There are 4 nested groupings, the coarsest first. Each group lies inside one group of the grouping before and may be the whole of it. The rows also spread widely along 14 directions, which tell nothing about the answers.
(in the rows, 128 means zero)
Some rows, each with its group in each grouping after it:
[115 168 195 143 129 125  96 146 122 112 135 138 102 122 158 107 164 115
 102 124 165 180 110 103 103 131 147 122 199 119 164  96 212 132 109  98
 126 155 134  70 133 102 143] => Bupig J_730 fepat tus
[146 129   7 117 132 120 149 141 158 169 143 123 130 133 106 172 150 133
  81 105  71 142 185 116 138 140  91 114  67 117 134 183 100 124 154 146
 161 108 106 161 108 173 152] => kaz J_198 Vadi gegus
[136 112  96 112 103 147 138 133 174 137 137  96 148 118 138 145 143 127
 184 146 111 128 110 135 148 110 126  85  66  60 141 150 117 107 135 170
 132 131 105 161 142 152 149] => kaz J_198 Reso Bame
[ 77  81 175 148 141  72 147  96 106 143 112 115 141 139 147 164 145 161
 170  97 107 126 109  78 115  51 151 162 171 154 153 148 112  92 135  81
 119 132  73  74 151 112 155] => kaz J_75 rala vegi
[106 161 196 168 142 125 140 122 128 140  92 125 141 148 141 130 139 116
 120 117 119 172  91  80 144  98 158 176 169 119 164 129 151 151 185 126
  70 143  79 118 129 116 121] => kaz J_402 dutez Dolog
[159 149 110 125 157  85 141 137  82 156 107 125  90 130 105 156 119 102
 125 123 124 130 111  66 140  91 127 201 158 166 138 152 133  69 156 147
 137 116  45 157 124 158  90] => kaz J_75 ruz Lumar
[176 154 149 121 116 176 114 143 185 135 150 172 138 142 140  92 178 125
 101 136  99 201 150 142 158 178 111 109 105 102 156 133 135 168 174 138
 126 159 170 116 115 136 160] => kaz J_198 Vadi silip
[180 135 227  68 108  81 142  76 120 134 174 141 119 133 118 129 100 117
 157 117 111 125 138 107 185  61 140 149  73 147 117 147  98 108 123 139
 124 161 134 104 109 142 144] => Bupig J_730 neb Toge
[ 99 110 160 152 122 104 177 141 116  84 119  70 173 148 109 150 134 110
 135 125  84 117 122  96  98  77 133 119  97  91 135 114 154 152  81 123
  96 118 105 104 120 132 132] => Bupig J_730 neb Buva
[157 150 168 123 144 110 147 158  93  87 146 159 127 160  85  97 140  77
  73 122 113 155 171 108 100 154  98 131 125 163 124  92 158 166  91 102
 123 122 157 103  68 140 124] => Bupig J_200 Medad posi
[172 125 205 120 134 119 137 125 107 136 132 148 117 154 141 109 158 155
 183 142  80 168  63  77 148 107 138 190 127 165 143 155  88 107 156 143
 161 189 106  52 133 119 140] => Bupig J_200 bef dup
[159 141 198  70 123 110 132 107 137 121 146 144 116 110 145 119 129  86
 111 125 123 174 127 124 178  86 101 148 152 149 139 124 143 110 134  99
 118 135 125 125 132 134 117] => kaz J_75 ruz lerom
[108 184  69  95 133 130  86 161 107 114 138 127  79 162 164 119 125 106
  89 126 165 120 139 139 124 163 138 167 147 149 121 116 141 126 111  85
 192 108 127  84  75  94  89] => kaz J_198 Reso bafo
[175 140 196 139 150 121 143 108  72 140 110 167 131 125 103 108 101 110
  86 113 110 139 120 122 150 136 115 206 180 196 141 149 106 155 201 102
  69 129 122 132 113 127  95] => kaz J_198 karop tivol
[ 93 112 174 128 153 141 168 156 138 109  79 154 186 189 135 112 165 137
 181 165  99 218  76  62 152 104 109 128  96 151 146 111  87 135 137 142
 118 160  69 160 133 129 132] => Bupig J_200 bef penaf
[133 134 195 133 124  95 120 104 139 155 153 150 114 156 141 132 160 158
 174 109 125 153 123  72 138  88 163 139 120 124 154 143 131 105 137 135
 141 174 109  69 132 120 179] => Bupig J_730 lof gara
[ 46  86 148 116 124 128 146 121 121 105 100  96 174 138 173 136 123 156
 178 144 129 145  64 121 129  80 127 107 133 140 135 126  97 121 100  86
 131 136  94 119 160  86 126] => Bupig J_730 lof Gub
[144 116  76 144 122 112 172 136  94 112 137  92 148  88  87 157 105 105
  20 100  73 106 174 143 103 133  95 121 118 160 107 154 128 164 114 111
 113  94 157 154 123 160 116] => Bupig J_401 mil befum
[134 141 160 147 119 135 129 154 132 147 153 118 125 107 126 102 169 105
 159 149 128 197 103 114  72 173 132  31 139  72 176 136 189 127  90 144
 127 157 125 100 117 131 205] => kaz J_75 bako Fipim
[147 195 152 126 138 108 162 155 134 122 133 119 135 150  94 127 136  50
  52 123  95 199 160  82 134 134 117 125 106 104 141 126 182 171 119 147
  95 123 102 144  73 165 130] => kaz J_402 sizig pova
[123 103  75 171 130 167 139 162 163 123 104 117 147 124 118 129 181 130
 111 120 109 135 118 137  83 152  85 121 151  85 162 120 165 156 156 122
 118 102 127 142 148 134 119] => Bupig J_401 mil neses
[174 148 125  85 101 159 118 130 113 125 172 126 117 135 129  94  98 123
 156 160 116 114  97 167 141 172 136 110  61 138 102 146  78 139 112 153
 178 153 172 106  93 114 125] => Bupig J_35 mifo Zatib
[119 148 116 137 102 115 141 131  86  88 143  79 146 132 131 153  77 132
  70 126  99  82 153 128 140 113 178 140  77 165  80 130  92 154  96 124
 132 130 164 116 112 124 112] => Bupig J_200 Sabis Bov
[175 168 124 115  89 153  94 162 161  75 181 117 103 105 150 124 149  99
  34 119 116 132 189 156 149 148 159 122 109 111 108  97 178 146  88 113
 167 134 217  89 120 141 133] => kaz J_402 gor guben
[131 115 165 157 142 146 156 134 163 158 109 161 168 174 104 116 164 135
 204 139 116 178 111  84 137 126 134 105  79  90 164 129 108 135 176 175
  93 148  82 171 119 149 169] => kaz J_402 dutez lali
[119  95 204 112 120 130 154  86 125 148 148 142 159 123 110 100 122 114
 199 130 127 136  97 153 104 129  93  72 117 109 154 140 115 151 130 113
  85 133 134 115 111 107 168] => Bupig J_35 bebep tiza
[170 127 140 134 159 137 167 129 135 173 114 171 150 145  80 104 159 101
 128 127  89 198 126 106 122 167  62 118 135 132 172 154 122 154 188 141
  87 127  95 165 103 152 145] => kaz J_75 bako basa
[180 125 134  84 126 102 160 119 134 126 133 123 130 108 100 149 119  89
 109 127  90 140 132 104 172  71  82 152  97 138 122 139 123 105 137 151
 117 123 101 179 131 180 102] => Bupig J_200 Medad Muti
[ 93  72  86 102 131  96 153 102 156 127 139 148 166 139 108 167 131 140
 122  89 129 107 207 127 140  74  87  86  79 143 123 118  98 113 111  94
 128  92 126 181 128 151 147] => Bupig J_730 fepat tus
[100 154  99 157 132 135 133 142  63 136 114 136 142  98 112 122  71 122
  48 136 165 139 138 139 109 179 142  83 142 202 108 135 109 156 129 123
  97 121 147 212 122 127 122] => Bupig J_401 mil befum
[ 90 130 100 150 132 162 112 139 156 108 110 165 156 149 135 128 141 138
  86 115 160 125 176 137 136 143 129 125 126 146 125  79 129 161 155 101
 104 107 159 178 130 116 109] => Bupig J_35 bebep tiza
[148 120 161 135 139 101 142 129  68 126 130 140 126  70 126 141 115 121
  61 118 112 164 134 113 134 116 126 134 185 200 130 153 134 110 130  99
 112 138 130 140 151 150 136] => kaz J_198 Reso Bame
[103 128 106 134 123  78 122 104 112 150 171 125 107 159 126 162 124 144
 118  74 122  82 191 112 110 106 169 137 100 140 122 149 108 120 110  92
 167 116 134  58  81 118 170] => kaz J_402 dutez Dolog
[138 137 153 127 111 125 113 110 154 176 146 110 101  75 163 142 152 134
 152 123 125 176  79 112 140  98 142 104 162  88 171 171 160  87 152 142
 133 162  99 108 164 137 172] => kaz J_402 dutez Dolog
[106 116 109 119 143 128 111 111 117 139 125 150 113 154 125 113 128 125
 140 102 169  89 132 153 100 142  91 154 166 142 146 114 128 138 148  72
 127  92 124 112 102  87  95] => Bupig J_730 lof gara
[145 107  44 122 136 133 136 126 163 149 146 137 124 158 101 135 175 133
 101  85  84 109 179 145  95 151  53 138 113 108 150 145 124 159 156  96
 155  90 142  92  94 133 131] => Bupig J_200 Sabis Bov
[100 189 122 103 108 106  96 116 116 166 162 139 102 126 153 135  90 138
 128 139 181 157 138  99 158 131 184  66  82 158 113 147 101 100 107 159
 151 171 124 159 106 124 173] => Bupig J_200 bef dup
[100 139  82 101 121 113  86 103 169 185 150 161 100 156 158 147 138 173
 185 115 186 126 144 101 161 103 153 104  86 124 139 142  96  73 148 146
 173 148  98 157 130 122 160] => Bupig J_730 lof gara
[135 133  77 146 118 150 113 116 111 202 120  80 100  93 163 131 129 168
 160 139  96 142  27 143 106 168 131 137 175 119 165 219  96 111 185 138
 153 155  91  79 153  96 140] => kaz J_75 rala vegi
[141 109 151 139 124 163 155 148 165 101 108 120 171 166 112 107 168 111
 171 147  91 143  97 124 120 126  91 130  96  76 151 102 135 165 145 143
 100 126 120 128 121 131 115] => Bupig J_200 Medad Muti
[115 120 184 130 139 140 156 134 114  90  94 136 176 141 147 121 128 121
  96 135  95 169 110 119 165 108 122 169 146 170 130 118 104 161 157  94
  88 134 123 135 139 118 100] => kaz J_198 Reso Bame
[128 193  95 168 144 107 116 147  64 145 112 139 101 136 100 151  77 126
  86 132 169 104 140  70 137 132 198 162 117 190 102 127 118 105 144 178
 122 133  93 203 109 148  96] => Bupig J_35 mifo Zatib
[114 119 103 114 129 133 151 142 131 104 117 125 165 153 127 142 120 121
 114 135 104 130 151 125 154 115 125 132  77 143 114 125  90 138 129 120
 125 114 120 164 114 139 115] => kaz J_198 Vadi gegus
[112 124 137 112 152 107 133  99  80 164 108 137 111  72 122 131  99  93
  95 108 157 139 102 149 110 121  69 140 231 165 164 158 150 118 169  67
  75  91  87 158 128 117  99] => kaz J_198 Vadi gegus
[ 58 102 114 100 149 131 142 156 161  90 101 152 162 149 128 129 159  90
 143 137 173 165 146 113 115  96  76  78 129 117 142  59 169 119  89  93
 117  87  94 203 126 134 114] => Bupig J_35 bebep tiza
[107 149 124 164 140 121 120 155  72 105 138 154 133 123 114 120 112 111
  37 111 154 136 196 135  93 181 150 100 157 185 118 105 147 163 104  82
 111 112 173 133  94 123 141] => kaz J_198 Reso Bame

New rows. What belongs after each?
[115  99 110 108 149 104 151 147  77 110 127  95 107 111 118 131 144  93
 125 121 101 123  84 130  59 121  65 150 190 143 146 138 167 117  81  68
 167  94  98  63 113 112 102] => Bupig J_35 bebep tiza
[124 110 124 100  82 153 105 112 158 110 174 141 150 123 163 120 117 168
 133 135 132 118 159 167 164 134 153  65  57 145  98 121  69 132 105 118
 159 158 209 126 133 118 167] => Bupig J_200 Medad posi
[113 141 174 112 132 121 149 159 129 123 123 121 134 122 153 117 163 115
 132 153 103 233  66  78 122 113 114  98 142 129 154 142 157 120  98 133
 150 169  91 111 143 135 159] => Bupig J_401 mil neses
[129 163 129 145 136 143 126 151 144 116 100 143 136 110 138 130 149 114
  46 128 126 194 129  96 153 123 110 139 170 147 145 108 167 143 161 125
  92 137 122 179 152 148 104] => Bupig J_200 Medad posi
[110 170 166  87 115 155  78 103 131 136 131 138  97 137 173  87 106 113
 154 137 203 123  76 171 140 146 122 140 172 121 147 110 142 139 151  90
 123 131 135 104 110  63  89] => Bupig J_730 fepat tus
[182 169 130 143  82  98 101  99 134 152 198  99  84  67 131 165 111 124
  61  89 118  91 193 132 145 112 189 119 121 113 121 160 161 108 128 143
 127 143 179  93 136 153 170] => kaz J_75 ruz lerom
[149 162 177 154 104 159 162 156 126  64 116  68 178 129 127 117 112  80
  58 151  65 151 119 139 144 143 152 135 103 105 115 111 145 205 120 136
  69 134 164 120 120 128 101] => kaz J_75 rala vegi
[189 107 197 138 125 161 167 140 130 112 137 131 162 145 104  88 158 106
 151 142  56 164  94 139 121 156 105 135 104 106 150 138 116 175 148 135
 112 147 150  81 109 132 144] => kaz J_402 dutez Dolog
[120 133 124  68 121  85 136 102 114 152 152 113 113 104 123 144  94  83
 149 127 156 125 137 128 139  94 109  83 112 126 131 143 131  84  95 121
 128 109  93 169 104 142 137] => kaz J_75 bako Fipim
[190 156 142 122 118 124  83 114  84 174 173 171  65  63 107 105  98 115
 129 132 204 116 131 143 116 169 141  89 158 164 134 139 144  82 138 153
 129 149 157 167 122 143 148] => Bupig J_200 bef dup
[173 172 185 187 108 178 125 151 102 123 131 146 156 152 125  91 110 151
 130 165 111 148 113 121 151 198 215 127  75 143 119 136  82 175 172 189
  96 190 171 130 113 124 155] => kaz J_198 Reso bafo
[119 133 120 128 128 128 133 162 101  98 124  79 114 160 116 121 121  82
 196 150 150  80  84 127  87 123 146 144 108  77 132 103 154 115  88 134
 147  98  86 106  86 115  95] => kaz J_402 dutez lali
[ 78 185  54 125 127 114  74 120  75 170 142 141  79 107 164 134  82 156
  45 109 184 133 140 137 118 175 153 111 176 214 114 157 106 122 131  83
 165 135 146 127 106  90 129] => Bupig J_200 Medad posi
[121 155  97 147 108 186 103 138 148 132 127 124 139 155 157 102 135 158
 125 142 123 129 102 156 131 188 142 126 106 120 131 134  90 176 168 132
 137 150 165 103 115  85 122] => Bupig J_200 bef dup
[129 136 242 157 114 129 138 119  91  80 123 127 161 130 142 121  90 124
 111 133 128 121 123 116 167  93 208 162 123 168 106  98 107 149 132 118
  78 154 158 122 136 118 120] => kaz J_402 dutez Dolog
[ 90  95  85 178 119 157 154 140 154 120 115 111 193 179 109 135 141 160
 164 127 108  99 145 130 102 145 139  84  54  88 131 120  91 171 133 144
 107 118 132 152 121 118 149] => Bupig J_730 lof gara
[ 77 152 124  64 100 133  86 125 223 112 161 160 129 156 177 124 163 118
 139 125 188 170 183 128 172  93 123  50  77  85 133  72 156 116  91 108
 150 135 152 154 115 126 160] => Bupig J_200 Medad posi
[ 90 105 151 157 119 127 143  81 154 152 123 123 168 104 143 155 125 147
  95  85 110 133 148 139 146  93 132 115 149 123 150 148 115 158 180  90
  66 120 135 136 151 120 154] => kaz J_402 dutez Dolog
[ 93 129 153 138 111  97 171 115  97 128 117  29 148  96 135 161  95  99
 141 132  86 120  58 114 108  73 146 128 138  89 140 173 143 128 106 128
  95 121  69 103 132 125 125] => kaz J_402 sizig pova
[110  99 156 154 156 101 145  90 116 183  99 172 141 133  96 141 128 146
 181 106 156 127 119  84 124  89 109 137 154 157 163 141 103 101 196 135
  69 124  66 189 138 138 138] => Bupig J_200 bef dup
[ 70  78 129 130 117 132 115 131 142  90 140 170 167 173 166 141 146 203
 157 123 137 115 173 113 152 101 184 111  66 186  94  89  57 113  96  95
 183 152 174 114 146 107 166] => Bupig J_35 bebep tiza
[152 163 121 178 130 159 138 142 113 149 121 129 136 175 100 110 126 130
 115 123  92 122 120 125 112 188 153 162 104 124 137 153  99 186 181 149
 111 133 133 102  82 113 129] => kaz J_402 gor guben
[116 176 131  91 133 112 103 153  93 141 156 128  79 153 130  95 128  91
 170 150 184 158  92 117  80 166 124  81 132 115 149 125 169 108  68 125
 181 139 100  86  72 101 145] => Bupig J_730 fepat tus
[120 129  99  92 127 124 134 115 120 110 119 124 138 193 138 139  98 142
 138 123 117  76 131 128 176  99 134 205  70 168  94 126  51 134 147 115
 157 115 117 129 103 104  66] => Bupig J_730 lof gara
[187 107 167  99 121 116 133 130 111 132 158 123  99  98  92 109 138  89
 202 146 147 115  90 132  93 115  94 100 127  86 156 126 174  85  95 149
 134 128 111 125 121 148 134] => Bupig J_730 neb Buva
[138 219 107 139 117 155 100 153 196 135 149 150 118 167 137 118 169 110
  43 115 127 193 192 102 151 170 138 106  93  88 143 108 178 186 153 152
 120 148 161 130  91 139 150] => Bupig J_200 Sabis Bov
[126 185  70 140 101 173  81 153 171 135 123 104 106 141 182 144 141 168
 137 153 135 127  85 106 173 126 197 157  91  99 122 133 118 109 162 186
 176 166 118 136 154 119 105] => Bupig J_35 mifo Zatib
[136  99 204 142 122 177  78 125 144 110 128 198 132 110 171  80 161 159
 148 136 186 154 124 160 143 152 145 123 198 163 151  76 134 117 164  78
 114 153 187 124 172  94 136] => kaz J_75 ruz Lumar
[149 103 127 154 117 132 172 169  97  94 135  81 159 132  99 123 143 123
 148 154  57 133  94 113  79 141 122  98  84 112 126 141 122 143  80 151
 144 143 133  92 118 146 151] => Bupig J_200 Medad posi
[118 120  96 156 141 149 141 137 108 144 104 107 137 100 131 123 142 120
  84 114  96 146  96 156  86 168  77 139 202 127 168 163 145 164 169  83
 102 103 117 104 129 108 113] => kaz J_198 Reso bafo
[ 95  81  96 144 116 160 143 121 159 126 110 127 183 162 137 130 141 178
 176 134 101 113 112 139 135 124 119 109  74 123 129 131  59 147 156 127
 124 132 134 143 138 114 137] => Bupig J_200 Medad posi
[124 115 247 129 115 146 114 132  94  94 135 143 141  79 142  76 117  88
 167 164 197 157  90 157 102 143 145  56 189 128 151  74 182 118  87  98
  75 143 160 144 143 107 147] => kaz J_75 bako Fipim
[134 152 170 127  92 151 147 132 128 113 146  85 158 143 117 100 101 100
 173 164 114 125  89 144 118 148 146  68  56  74 125 128 119 169 102 170
  95 150 145 124  94 119 147] => Bupig J_200 Medad posi
[187 131 191 150  88 154 115 120 120 106 160 100 122 102 138 114 123 128
 146 135 108  80 107 164 129 136 177 154 122  91 132 136 138 143 147 138
 107 148 179  63 133 117 133] => kaz J_198 Vadi gegus
[128 129 134 158 111  94 132  75 121 167 135  88 119  96 125 177 106 134
 117  80 111  61 139 130 130  74 150 174 155  99 150 177 138 122 186 118
  74 106 103 106 136 130 127] => kaz J_198 Vadi silip
[103 144 197 100 129 104 127 118 122 117 149 157 135 146 133 113 125  93
 123 119 154 160 164 121 132 113 128  99 129 137 142 109 150 137 104  88
 105 126 132 115  88 120 156] => kaz J_198 Vadi silip
[154  98 236 156 129 101 130 104  98 142 141 161 122  95 135 132 145 158
 148 110 117 154 108  91 135  83 168 152 180 173 151 146 127  91 147 111
 116 170 130  83 166 135 178] => kaz J_402 gor guben
[ 65 172  89 185 127 108 126 152 111 113 127 108 145 157 127 163 118 126
  43  98 135 114 207 102 103 138 187 112 113 131 121 114 153 167 111 107
 103 106 135 128  90 124 148] => kaz J_198 Vadi silip
[ 58 145 150 116 103 126 128 109 193 105 148 102 160 155 169 135 164 121
  83  92 101 161 165 137 125 101 110  90 122  75 147 107 164 194 105  63
 108 125 164  53 106  91 162] => Bupig J_200 Medad Muti
[ 67 167 117 139 121 140 106 134  93 134  98 114 140 120 178 137  76 147
 103 150 169 145  96 123 160 131 189 121 142 172 118 140  93 125 145 118
 110 145 106 176 140  99 116] => kaz J_198 karop tivol
[120  71  66 151 157 126 145 120 107 170  89 155 133 144 111 146 140 177
 161 108 116 100  97 110 109 117  92 185 150 177 144 164  65 103 198 115
 145 106  76 157 149 129 104] => Bupig J_401 mil neses
[124  79 106 106  98 122 152  96 140 154 148  45 133 102 150 150 135 140
 194 119  59  95  54 163 104  95 102 131 121  68 152 202 103 116 127 108
 161 121 101  39 135 108 143] => kaz J_402 sizig pova
[124 127 136  61 142  77 146  86 100 173 149 142 105 112  86 126  90  66
 167 115 173 118 130 132 114 101  55  88 131 135 147 146 131  98 117 114
 104  91  78 176  78 139 125] => Bupig J_200 bef dup
[108  84 151 160 115 170 119 116 144 112 110 144 167 113 140 109 137 157
 146 128 147 111 112 165 119 134 117 108 155 128 144  98 116 150 163  98
  80 124 165 150 161 106 123] => Bupig J_200 Medad posi
[148  90  79 116 126 154 149 143 132 120 124 127 157 119 119 127 129 130
 120 139  95 130 126 155 140 145  98 124  96 146 118 141  81 128 140 123
 148 113 137 167 132 147 112] => kaz J_402 sizig pova
[163 143  42 161 149 134 123 156 111 146 120 131  94 122  81 130 147 102
  74 104 128  99 148 129  74 174  78 157 168 126 150 129 170 139 161 125
 124  85 120 144 101 146  90] => Bupig J_200 Medad posi
[186 145 209  91 106 113 139 125 103 118 148 112 115  76 160 125 122 128
 109 156  72 199  59  94 181  86 138 147 136 173 123 167 117  96 119 149
 148 200 131  97 168 149 138] => Bupig J_200 Medad posi
[134 137 142 154 126 124 126 132  78 145 165 166 131 132 105 110 109 157
 121 132 130 139 151 116 102 178 171  72  91 187 112 143  87 139 104 143
 151 165 171 119 100 127 188] => Bupig J_35 mifo Zatib
[175 167 111 100 120 135  99 144 100 155 169 163  90 134 118 102 106 116
 148 152 166 132 139 138 139 186 155  98  83 150 117 144 102 104 124 165
 169 150 144 148  84 138 149] => kaz J_198 Reso Bame
[ 93 102  14 131 140 115  96 112 152 188 143 151  97 149 106 148 154 155
 165  83 187  69 179 142  71 144  92  93 126  97 160 134 136 101 143 101
 157  78 107 144  98 118 146] => Bupig J_730 neb Toge
[190 120 159 109 138 112 112 118 102 146 123 131  77  50 126 131 128  91
 127 129 155 131  85 128 136  97 100 173 225 148 157 136 177  61 159 118
 111 117  94 155 171 153  87] => kaz J_75 rala vegi
[ 81 152  76 141  89 150  87 123 100 136 141  69 112  89 181 138  79 149
 114 137 167  83 101 178 115 157 189  94 149 129 115 147 115 121 114 104
 144 127 154 114 139  79 125] => kaz J_75 ruz Lumar
[171 151 194 134 132 112 150 115 101 156 135 133 124 119  88 112 114  97
 148 133 126 152  98 104 120 128 118 118 130 120 156 149 148 133 147 162
  82 147 100 140 113 142 140] => Bupig J_730 fepat tus
[120 161  87 105 104  82 138 107 107 169 168  77 113 116 111 164  72 102
 129 121 128 103 155 122 127 118 161  69  61 112 111 178 107 107  93 159
 132 122 106 149  87 146 164] => kaz J_75 rala vegi
[ 80 137 115 124 146 122 145 155  90 119 103 126 147 193 127 121 112 118
 177 151 144 128 106 104 114 136 143 133  94 143 126 120  91 128 114 124
 141 116  75 136  79 108 116] => kaz J_198 Reso bafo
[142 119 118 132  94 166  88 114 153 123 162 147 130 117 147 116 128 167
 124 121 158  92 159 176 141 152 153 101 103 125 121 111 109 139 140 116
 135 141 204 127 139 109 140] => Bupig J_730 neb Buva
[ 83 133 174 123 150  90 178 109 134 136 115 138 161 193  96 126 143  92
 131  96 105 154 146  91 106  95  84 137 115 116 154 126 137 180 138  98
  81 104  85 111  74 119 136] => Bupig J_401 mil befum
[ 76 112  75 144 145  85 173 158 104 105 102  86 159 153 129 189 137 135
  93 117  69 138 149  66 125  71 140 150  99 151 119 147 110 113 100 111
 149 110  69 128 127 151 130] => kaz J_198 Vadi gegus
[156 134 141 157 131 149 119 157 127 110 133 148 115 131 115 100 167 113
  99 120 132 135 134 133  86 165 113 143 163 122 149 104 178 156 138 112
 128 123 159 100 120 126 121] => Bupig J_401 mil befum
[104  82  43 105 103 165  88 161 158  97 140  93 115 117 180 129 161 149
 179 149 153  90 107 181 101 141 129  95 123  95 128 106 127  82  80  93
 212 108 151  99 152 102 120] => kaz J_75 rala vegi
